Every row belongs to one group in each of 3 separate groupings. Each group adds its own fixed numbers to the row, and there is some noise. The rows also spread widely along 9 directions, which tell nothing about the answers.
In the rows, 128 means zero.
Some rows, each with its group in each grouping after it:
[115 131 141 124 145 152 178 136 111 153 116  85 157 122 142  93 149 130
 155 153 153 193 166 126 137 168]	muz j_383 j_721
[120  58 174 190 179 163 118 132 133 163 157  67 104 130 112  89 128 117
  69 175 126 122 117 138  91 166]	kupe j_289 j_938
[150  95 112 155 158 137  86 108 138 159  67 164 134 119 158 154 132 143
  95  89 184 116 114 133 164  50]	zifud j_12 j_721
[141 167 136 102 131 155 121 117  71 137  75  82 154 197 160 125 135 132
 189 159 198 223 143  74 130 128]	zubu j_383 j_482
[172  43 138 180  96 197 116 112 200 108 147 160 185 152  69 132 157 141
 140 117  92  75  87 155 112 118]	kupe j_869 j_563
[120 180 100 109 148  86 169  88 117 186  73 139 166 106 163 132  75 107
  64 134 170 207 183  70 149 164]	zubu j_582 j_563
[117  88 143 125 138 161 114 131 114 126  98 119 134 139 125 132 160 142
 159 112 162 115 118 180 141 100]	muz j_289 j_132
[ 78 134 175 128 110 129 104 144 176 114 156 140  82 102  98 180  85 131
  85 127 113  36 108 134 151  83]	zifud j_12 j_132
[177 120 129 139  83 169 142 110 149 110 144 135 164 171 120 121 122 114
 163 126  85 147 106  78 114 145]	zubu j_353 j_482
[106 181 115  83  95 113 153 121 109 111 116 124 130 140 122 128 107 105
 164 127 119 153 157  98 129 145]	zubu j_582 j_938
[155 105 139 149 135 179 105 138  79 158  97 129 102 172 144 155 146 131
 176 164 159 127  80 178 140  82]	zifud j_869 j_132
[106 119 165 111 107 145 122 183  96 106 174 100  49 155 134 109 106  88
 154 140 126 135 120 124 135 146]	kupe j_353 j_563
[ 87 106 159 134 220 165 118 112  93 188  64  73 116 165 124 156 160 165
 145 189 201 134 134 201 123  84]	muz j_12 j_938
[105 130 153 112 113 134 110 145 122 122 139 137  94 140 120 134 126 116
 142 129 128 109 120 140 140 110]	muz j_869 j_938
[ 93 152 141 100 130 129 144 158  88 123 130  61 128 141 153  86 144 104
 159 120 186 216 186  91 155 172]	muz j_12 j_563
[165 142 105 145 115 120  51 106 147 111 141 146  79 159  87 133 110 104
  90 143  72  89  64 112  98  77]	zubu j_12 j_132
[129  66 153 142 154 150 145 109 120 203  46 141 166 112 184 157 143 144
 110 111 213 124 146 168 161  86]	zubu j_869 j_482
[118 127 107 124 121 144 152 118 122 133 128 129 155 122  98 117 133 129
 150 121 115 129 151 126 140 158]	zifud j_383 j_938
[109  79 155 127 134 150 136 159  87 151 100 128  95 121 150 136 127 128
 163 128 151  97 131 177 137 116]	zubu j_582 j_938
[107 145 125 120 139 118 156 109 118 162 114 133 128 123 126 155 116 113
 103 138 115 112 139 136 142 120]	kupe j_12 j_482
[137 126 121 129 162 136 131  93 102 165  97 124 125 151 123 140 131 119
  96 160 132 128 116 142 117 116]	zubu j_289 j_482
[139 155 134 128 102 125 137 114 138 145 113 147 129 126 145 152  75 117
 110 130 130 134 119  92 139 123]	zubu j_582 j_132
[131 112 130 136  93 150 144 124 168 128 132 144 167 114 101 123 116 136
 132 115 102 111 128 121 136 139]	zubu j_383 j_132
[154 149  72 127 172 134 144  75  77 165  85  93 158 170 111  89 165 114
 139 173 114 197 133 141  96 146]	zubu j_289 j_721
[119 171  91 103 141 124 144  95 118 137 122 119 141 152  74 125 125 114
 119 175  96 146 138 126 112 148]	zubu j_383 j_563
[160 113 131 143 170 155 132 101 107 174  80 141 122 158 144 160 137 124
 142 160 151 126 100 154 129  98]	muz j_582 j_482
[104  59 160 135 163 158  89 149 137 138 105 159  74 114 125 160 127 153
 121 119 160  35 101 194 154  57]	muz j_383 j_938
[194 155  75 142 106 147 165 118 117 137 142 155 155 141 106 119  93 105
 150 154  65 161 117  91 130 165]	muz j_383 j_938
[141 133 174 150 127 167 153 148 141 130 144 117 109 146 121 151  82 117
 144 176 110 129 100 103 123 140]	muz j_582 j_938
[147 130 136 150 109 154 104 125 141 139 131 142 132 129 133 139 102 129
 112 116 142 140 115  91 146 124]	zifud j_383 j_132

New rows. What belongs after each?
[ 56 185 153  70 121  96  84 165 107  82 174  77  19 155  98 110 114  83
 119 165 112 113 131 112 115 119]	zubu j_12 j_563
[ 93 166 100 113 147 123 129  81 122 150 109 120 147 129  83 158 141 135
 112 144 113 115 149 160 134 112]	zifud j_12 j_132
[136 146 116 122 109 134 136 116 142 120 135 135 149 140 105 115 126 115
 121 136 124 151 133 113 133 147]	muz j_869 j_563
[138 142 127 118  95 139 194 160 125 133 128 138 163  94 166 104 105 115
 153  95 136 183 165  74 169 170]	muz j_383 j_721
[111 121 127 133 112  94  63 145 169 104 191 161  41  89  93 112 108  87
  57  98  59  40  90 139 125 100]	muz j_12 j_132
[214 167  80 128 112 134  96  99 110 126  97 196  99 176 126 166  80 103
 128 152  88 118  61  79 132  76]	zubu j_383 j_482
[209 125 123 153 115 182 130 137  74 154  95 142  99 195 149 160  92 114
 176 197 127 158  68 119 117  96]	zubu j_869 j_938
[156  87 115 136 139 135 120 111 130 143 116 155 126 129 128 116 163 110
 138  96 118 104 106 158 128 119]	muz j_582 j_482
[137 144  53  99 110  79 137 138 109 129 157 194  86  75 126  79 124  70
 106  71  62 106 127 136 151 140]	muz j_383 j_721
[139 126 128 106  92 123 115 159 124  83 152 132  87 137 131 102 120  91
 143  98  99 115 112 102 122 113]	zubu j_289 j_721
[124 112 143  96 134 151  85 131 104 115 106 122  87 177 122 138 162 130
 167 134 154  97  98 145 127  83]	zubu j_383 j_482
[ 89  93 124 111 176 117 106 100 121 173 125 151  57 124  93 147 160 118
  83 150  96  21  99 231 109  74]	zubu j_353 j_482
[134 121 108 133 118 124  93 120 142 126 131 174  86 120  91 139 117 114
 104 132  76  55  82 155 124  90]	zubu j_383 j_132
[115 165 106  88 104 104 105 121 121  88 138 147 100 136 108 119 125  94
 134  91 119 129 136 100 145 127]	zifud j_582 j_563
[152 128  85 135 128 109  79 117 112 134 137 162  78 144 112 117 110  87
 102 113  90 106  97 119 121  99]	kupe j_12 j_938
[124 126 153 147 125 147 144 125 170 140 140 136 158 106 129 128  82 130
  88 133 131 144 142  74 141 153]	muz j_383 j_938
[136 138 144 126 125 150 128 131 129 118 136 129 105 161 113 143 105 114
 159 151 109 127 104 115 120 130]	muz j_582 j_938
[133  73 166 167 171 197 159 113 128 181  79  85 186 156 126 161 157 164
 152 165 176 140 131 169 129 119]	kupe j_12 j_482
[127 115 146 139  83 165 127 124 181  95 164 128 171 135  95 112 134 133
 146  99  98 128 128 115 132 152]	muz j_353 j_132
[113 106 133 123 128 134 143 148 117 145 113 124 115 108 132 131 114 120
 128 119 148 117 149 139 159 123]	zubu j_12 j_563
[116 111 179 136 131 159 131 157 134 127 133 111  98 131 136 139 102 126
 131 142 146 118 114 122 132 125]	muz j_582 j_938
[125 133 118 115 109 137 132 127 121 121 124 155 115 150 101 147 124 114
 135 138 117 105 118 148 139 111]	kupe j_869 j_563
[ 90 107 169 128 103 154 157 158 145  96 187  74 128 125  92  78 150 106
 141 125  87 121 140 132 107 180]	kupe j_289 j_721
[216 115  77 157 143 174 129 120 101 143 104 165 131 168 104 138 120 116
 152 172  90 142  73 138 125 123]	muz j_383 j_563
[ 99 129 143 127 121 134 134 113 169 115 128 117 146 125  92 139 105 132
  85 139 128 112 142 107 129 138]	zubu j_289 j_563
[131 113 134 128  72 146 128 134 175  94 154 153 146 137  89 128 123 120
 133 109  91  92 117 119 130 125]	zubu j_869 j_563
[108 106 149 127 171 142 172 177  45 181 101  97  60 119 169 135 131 106
 163 161 156 125 137 198 150 111]	kupe j_12 j_721
[122  89 147 136  88 152 185 151 172 110 173 154 135  89  80 145 115 103
 127 117  38  19 115 172 125 150]	zubu j_289 j_482
[174 109 122 158 174 141  50 117  66 164  84  93  76 191 176  99 118 106
 114 160 187 200  95  86 108  90]	zubu j_12 j_938
[126 110 158 147 125 149  86 116 172 115 131 120 131 138 117 121 143 131
 121 111 136 121 109 123 118 114]	muz j_582 j_132
[ 71  95 176 101  83 120  81 145 213  60 164 151  99 110 113 125 137 124
 124  44 125  52 121 121 140  92]	kupe j_582 j_721
[160 144 121 129  81 149 121  97 175 109 101 171 172 149 112 176  93 139
 152 109 112 110 104  98 136 100]	zubu j_582 j_132
[117 158 113 121 129 110  97  74 153 131 123 135 140 134 106 123 121 112
  87 106 125 140 137  79 122 137]	zifud j_582 j_938
[115  86 172 123 119 134 134 122 141 148  63 141 167 101 198 152 112 140
 117  52 234 155 166  86 182 116]	kupe j_582 j_482
[155 145 103 126 102 133 107 101 126 147  80 186 126 153 130 180  98 128
 122 141 125  99  92 135 141  60]	zubu j_869 j_132
[148  78 131 154 128 137 130 150 116 143 135 121  92 122 136  93 127  94
 117 123 118 128 114 140 122 157]	zubu j_582 j_563
[130  98 144 141 102 133 106  96 192 104 150 121 179 134 108  84 152 112
 101  69 121 136 137  71 117 162]	kupe j_582 j_482
[103 135 150 132 127 129  82 116 128 117 129 102 111 142 116 118 131 125
  93 120 150 134 123 114 129 121]	zifud j_289 j_132
[140  98 145 132 111 153 128 126 117 150 105 119 146 147 158 115 145 117
 138 122 172 157 136 113 134 126]	zubu j_869 j_482
[130 130 139 141 132 124  94 137 122 144 124 137  64 133 132 153  86 111
  91 151 122  92  90 132 126  80]	zubu j_12 j_132
[128 146 105 113 141 102  92 100 126 147 105 166 101 131 126 137 122 111
  79 125 154 127 121 127 147  91]	muz j_869 j_563
[131 133 152 132 120 147 140 121 147 128 147 125 124 138 108 150  93 106
  92 148 100 109 110 101 123 135]	kupe j_289 j_482
[ 91 189 124  89 131  73  90 128 131 109 161 122  52 118 128  90 107  73
  54 109 109 143 135  76 128 126]	muz j_289 j_721
[110  64 181 162 176 150  87  98 149 157 133  51 125 153 133  76 173 122
  92 146 166 144 127 123  87 146]	zubu j_582 j_482
[ 70 109 174 121 118 138 125 121 167 125 133 130 138 120 111 145 121 139
 103 122 151  91 146 143 139 116]	kupe j_869 j_938
[171  99 107 146 119 148 184 171  79 155 132 117 143 106 176  71 141  97
 177  96 137 199 152 119 153 169]	muz j_12 j_721
[109 150 109 122 155  89 129 121 100 171 148 111  92 107 137  73 127  76
  56 140 127 177 152 115 127 165]	muz j_869 j_563
[133 182  89 101  90 100 178 126  96 141 144 139 132 121 122 111 100  77
 110 137  95 177 157  91 144 181]	kupe j_869 j_563
[134 185  96  90  87 121 105 118 101  94 132 167 106 175  98 149 119 107
 163 131  99 120 108 107 134 103]	zifud j_869 j_938
[144 131  91 121 140 129 216 134  45 192 104  99 149 118 162  95 130  90
 161 152 119 192 170 141 141 186]	zubu j_12 j_482
[100  95 159 131 139 164 174 158  94 156 104  96 149 107 149 124 134 131
 147 114 194 153 174 144 165 162]	zifud j_289 j_563
[137 134 116 133 124 147 128 124 110 123 155  98 141 152 100  88 147 111
 149 141 101 160 122 134 111 162]	muz j_289 j_132
[115 139 141 131 105 122   6 121 153  74 191 117  42 172  82 100 160  93
  95 130  94  94  66 114  89  88]	zifud j_869 j_132
[ 98 152 139  96  97 127 113 122 149  90 165 114 118 150  86 109 140 109
 133 130  89 105 132 106 116 140]	zubu j_383 j_482
[158 127 121 145 142 165 180 143 105 158 136 134 123 146 101 146  90 117
 138 195  84 131 109 144 128 156]	kupe j_383 j_563
[107 141 173 119  74 168 106 120 230  47 176 140 168 145  51 149 104 147
 145 117  76  75 113  73 127 131]	muz j_383 j_938
[153 126 160 163  81 169 185 144 155 132 147 107 188 114 159 103  98 118
 155 105 137 198 148  59 140 195]	muz j_582 j_132
[122  73 130 106  89 117  84 175 136  96 117 199  85 101 152 129 125 110
 131  25 168  68 118 145 190  72]	muz j_869 j_563
[132  82 116 164 139 135 141 153 108 144 195  89  84  90 116  36 156  68
  95 119  71 129 126 145 102 189]	zifud j_289 j_721
[121  95 107 116 132 126 104 119 140 125 112 153 117 118 115 108 162 123
 124  93 122  90 122 162 132  97]	zubu j_383 j_721
[165 120 101 137 104 133 118 145  95 141 122 157 107 131 148 110 103 102
 131 107 121 150 103 107 149 128]	kupe j_383 j_132
[156  71 136 160 113 153 120 152 124 151 101 160 122 112 149 148 106 131
 135 109 136  85 101 157 152  84]	zubu j_12 j_132
[132 137 120 144 123 121 125 109 167 132 124 158 135 106 119 154 100 122
  84 100 120 104 131  99 150  95]	zifud j_12 j_721
[129 100 120 125 119 139 108 134 108 112 128 137 116 141 108 116 128 114
 147 103 111  99 119 145 126 127]	kupe j_289 j_938
[166  89  89 128 140  94  74 139  68 146 132 151  29 132 147  68 154  54
 114  96  90  98  80 156 110 115]	zubu j_582 j_482
[ 67 105 139 110 124 118 115 121 148 135 134 127 137  97 109 114 146 135
 103  91 144 102 159 151 143 134]	kupe j_383 j_132
[153 130  87 146 125 140 189 106 114 182 105 144 188 101 120 121 119 128
 128 142  94 154 147 136 134 165]	zubu j_383 j_132
[ 92  95 116  98 142 122 125 127 106 150  82 133 125 106 138 115 151 133
 129  93 183 118 160 163 167 116]	zubu j_383 j_563
[144 143 135 138 168 143  94 125 113 139 124 108  75 163 139 119 126 113
 112 174 137 157  97 113 112  99]	muz j_383 j_721
[116 164  78  91 136  74 175 168  55 172 119 151  81  78 175 106  94  73
 100 100 131 159 171 126 184 153]	muz j_12 j_563
